The rows come from 6 hidden closed curves, with some noise, and rows from the same curve form a group. Each curve winds through 4 dimensions. The rows are also pushed far along 3 directions, which tell nothing about the answers.
(in the rows, 128 means zero)
Known rows, each followed by its group:
[154  93 159 121 131 145 141 112 175 117 150 122 103] : q794
[108  68 160 193 118  80 139  84 114  71 148 118 125] : q275
[139  88 125 147 116 125 134 116 131 172 111 114 124] : q275
[104 151 120 116 129 152  96 121 136  88 160 126 123] : q794
[135 106 147 156 118 124 140 110 120 133 111 121 148] : q976
[155 129 123 114 131 163 127 156 161 181 119 135 121] : q976
[138 124 112 117 127 138 122 133 141 154 130 129 114] : q898
[115 132 132 117 136 146 117 137 135 119 140 113 121] : q976
[129 141 129 120 130 121 111 123 132 108 127 148 120] : q377
[119 149 120 154 125  99 130 141  87 128 111 154 141] : q275
[110 114 137 147 117 116 141 106  95 121 118 115 136] : q377
[136  82 146 179 114 100 145 100 126 116 139 135 127] : q898
[123 128 132 140 122 107 134 111 116 103 133 142 127] : q898
[138 124 103 112 127 129 129 155 130 198  96 133 111] : q898
[131 163 109 114 127 157 105 123 136 110 154 133 136] : q275
[135 115 129 140 125 140 128 120 131 136 136 115 133] : q794
[150  95 169 149 125 124 149  85 144  78 154 115 135] : q794
[163  96 137 117 130 123 158 141 150 194  87 119 127] : q794
[119 179 113  82 139 130 116 166 114 153  84 147 129] : q377
[106 136 116 172 114 126 113  97 104  73 174 125 155] : q377
[132  85 132 136 124 141 130 124 152 156 137 108 107] : q275
[156 125 136 113 140 145 142 135 159 119 162 122 117] : q817
[103 161 115 156 116  97 117 120  73 110 102 150 166] : q976
[106 148 119 116 130 125 126 144  98 148  95 122 138] : q817
[116 139 117 112 125 128 120 121 121 114 140 134 109] : q898
[137 127 131 138 131 119 131 130 136 127 120 124 155] : q377
[103 175  96 111 137 136 109 171 104 153 109 132 145] : q817
[134 123 154 124 131 134 130  89 146  64 158 111 141] : q898
[137  91 126 142 120 130 132 119 142 153 135 120 106] : q898
[105 153 126 120 126 138 101 114 126  90 131 129 144] : q817
[119 155 120 164 121 113 114 115  98  79 154 155 145] : q275
[129 174 114 104 136 143 128 138 115 103 159 137 121] : q817
[144 145 127 111 131 131 126 125 145 112 136 144 127] : q794
[130 138 123  97 143 160 118 170 152 170 115 119 117] : q976
[139 108 139 133 121 149 131 104 149 112 163 123 108] : q377
[110 181 100 117 129 141 108 147  99 129 128 142 140] : q794
[127 185 101 118 131 142 109 151 108 126 134 157 138] : q275
[151 132 151 136 134 159 124 109 157  73 183 128 130] : q275
[136  68 158 179 126  83 157 103 125 113 128 106 143] : q817
[135 167 116  84 146 154 112 175 147 166 100 134 136] : q377
[108 183  89 106 129 148 120 168  97 166 111 135 146] : q377
[125 108 153 137 126 125 137  99 129  99 132 104 142] : q275
[108 135 111 164 116 107 116 116  84 118 128 137 144] : q794
[160 125 128 119 130 126 154 150 131 180 101 142 121] : q794
[ 87 187 101 106 135 128 105 152  90 110 125 139 134] : q976
[110 117 140 145 125 124 126 109 115 104 132 109 140] : q817
[161  62 154 170 119 142 147 109 168 143 154 113 120] : q898
[121 172 114 136 127 114 121 133 100 108 118 149 166] : q898
[115 149 125 127 133 119 136 132  98 112 132 120 137] : q817
[149  84 135 147 125 142 131 133 159 168 130 122 112] : q976
[118 162 114 117 126 150 109 120 128  84 174 141 119] : q976
[107 150 119 117 118 134 108 110 109 109 126 140 121] : q817
[155  64 161 125 130 156 150 113 185 138 159  98  90] : q976
[151 102 159  98 133 142 155 126 155 152 107 111 112] : q377

New rows. What belongs after each?
[150 125 136 147 126 147 128 122 150 118 150 128 149] : q898
[109 102 120 130 124 116 120 130 127 160  99 116 122] : q794
[157 116 127 113 131 128 143 144 148 183  93 123 133] : q898
[130 120 119 135 131 135 123 146 142 151 132 125 128] : q817
[131 126 106 153 119 124 126 148 113 175 113 142 132] : q898
[113 143 109 129 123 137 110 131 115 131 135 136 122] : q817
[101 178 116  97 140 165  97 141 138  72 178 134 121] : q275
[108 144 115 117 124 126 121 125 108 118 133 135 111] : q898
[119 111 132 148 120 111 116 106 131 110 122 133 136] : q817
[142 119 142 127 127 126 130 102 149  90 150 133 123] : q817
[150 119 120 109 129 143 126 130 156 155 129 122 116] : q898
[133  87 128 144 119 103 140 113 126 151 116 127 107] : q898
[112 188 101  99 142 153  90 167 131 123 132 146 137] : q976
[132 147 134  75 140 182 141 166 149 172 120 113 109] : q898
[123 113 152 132 126 152 137 113 137 104 154 109 121] : q898
[153  97 126 114 129 145 135 135 159 180 122 115 104] : q898
[137  93 144 161 121  89 138 104 126 118 114 133 133] : q377
[125 156 113 124 130 120 135 138  99 119 141 138 123] : q817
[134 141 122 149 117 126 119 117 121 119 131 150 146] : q976
[114 157 121 112 131 111 118 142 104 135  91 145 133] : q377
[123 109 150 161 118 118 142 104 118  95 145 129 132] : q898
[106 154 105 131 128 108 133 153  75 150 105 132 136] : q817
[124 149 139  90 136 178 119 115 158  76 182 116 108] : q898
[123 113 127 158 126 129 114 115 138  98 162 120 137] : q817
[110 122 119 163 114 106 135 133  90 145 117 146 125] : q898
[137 154 122  76 142 168 123 153 163 134 150 130 100] : q976
[144 128 129 139 125 144 129 131 144 127 149 141 129] : q898
[138  77 141 155 121 138 128 102 156 122 161 111 110] : q275
[157 108 128 135 127 148 136 129 152 156 140 123 119] : q794
[128 141 112 158 117  99 116 107 112  92 141 155 146] : q898
[114 128 135 125 126 143 132 125 120 119 139 119 119] : q898
[114 133 125 151 126 111 104 118 115  98 131 138 138] : q377
[149 149 131 118 131 167 122 130 165 101 172 140 129] : q898
[163 112 133  97 134 151 141 138 174 165 124 123 109] : q898
[147 124 131 110 129 129 148 130 132 145 124 133 105] : q817
[136 206  94  88 134 169 100 165 136 139 130 164 141] : q976
[143 120 150  97 136 160 118 105 189  84 164 111 122] : q794
[115 104 125 164 120  70 139 130  96 153  78 134 148] : q817
[156 118 114  99 133 133 141 159 147 212  81 124 120] : q898
[117 100 143 164 118 103 129 101 116  98 140 139 113] : q794
[162 114 133 105 139 143 154 154 158 169 131 121 108] : q817
[136  84 160 182 115 105 149  87 113  94 147 126 126] : q794
[123 147 129 103 124 156 113 106 133  96 152 131 111] : q817
[159  87 169 155 129 143 144 103 161 100 165 115 122] : q275
[108 153 132 115 129 141 113 100 120  60 164 120 132] : q898
[130  90 137 155 123 109 137 120 135 133 130 130 113] : q275
[151 185 114  81 140 153 126 164 141 149 118 153 135] : q275
[143  85 129 134 123 138 139 132 148 180 123 117 100] : q898
[137 143 121 109 128 123 139 131 117 136 123 143 111] : q817
[103 112 143 177 120  74 135 100  84  83 121 134 146] : q275
[ 90 120 111 176 108  73 114  87  72  78 140 146 125] : q898
[146  72 144 145 123 117 165 125 122 175 117 110  99] : q817
[158 142 122 112 133 146 130 144 157 148 128 140 134] : q898
[122 102 133 137 114 121 133 108 111 147 110 126 106] : q817
[116 115 131 129 121 116 151 134  94 172  84 115 127] : q377
[117 107 138 144 128 121 125 125 134 127 117 111 145] : q817
[157 101 134 154 123 125 142 132 144 162 117 131 141] : q898
[128 160  88  72 131 143 127 179 123 228  63 131 124] : q275
[136  78 135 168 118  99 137 110 132 139 126 130 121] : q817
[151 117 128 117 130 142 123 114 161 125 145 120 123] : q898
[142 132 112 123 127 109 137 149 119 185  79 137 142] : q898
[129 163 109 103 140 160 108 157 151 128 150 131 131] : q817
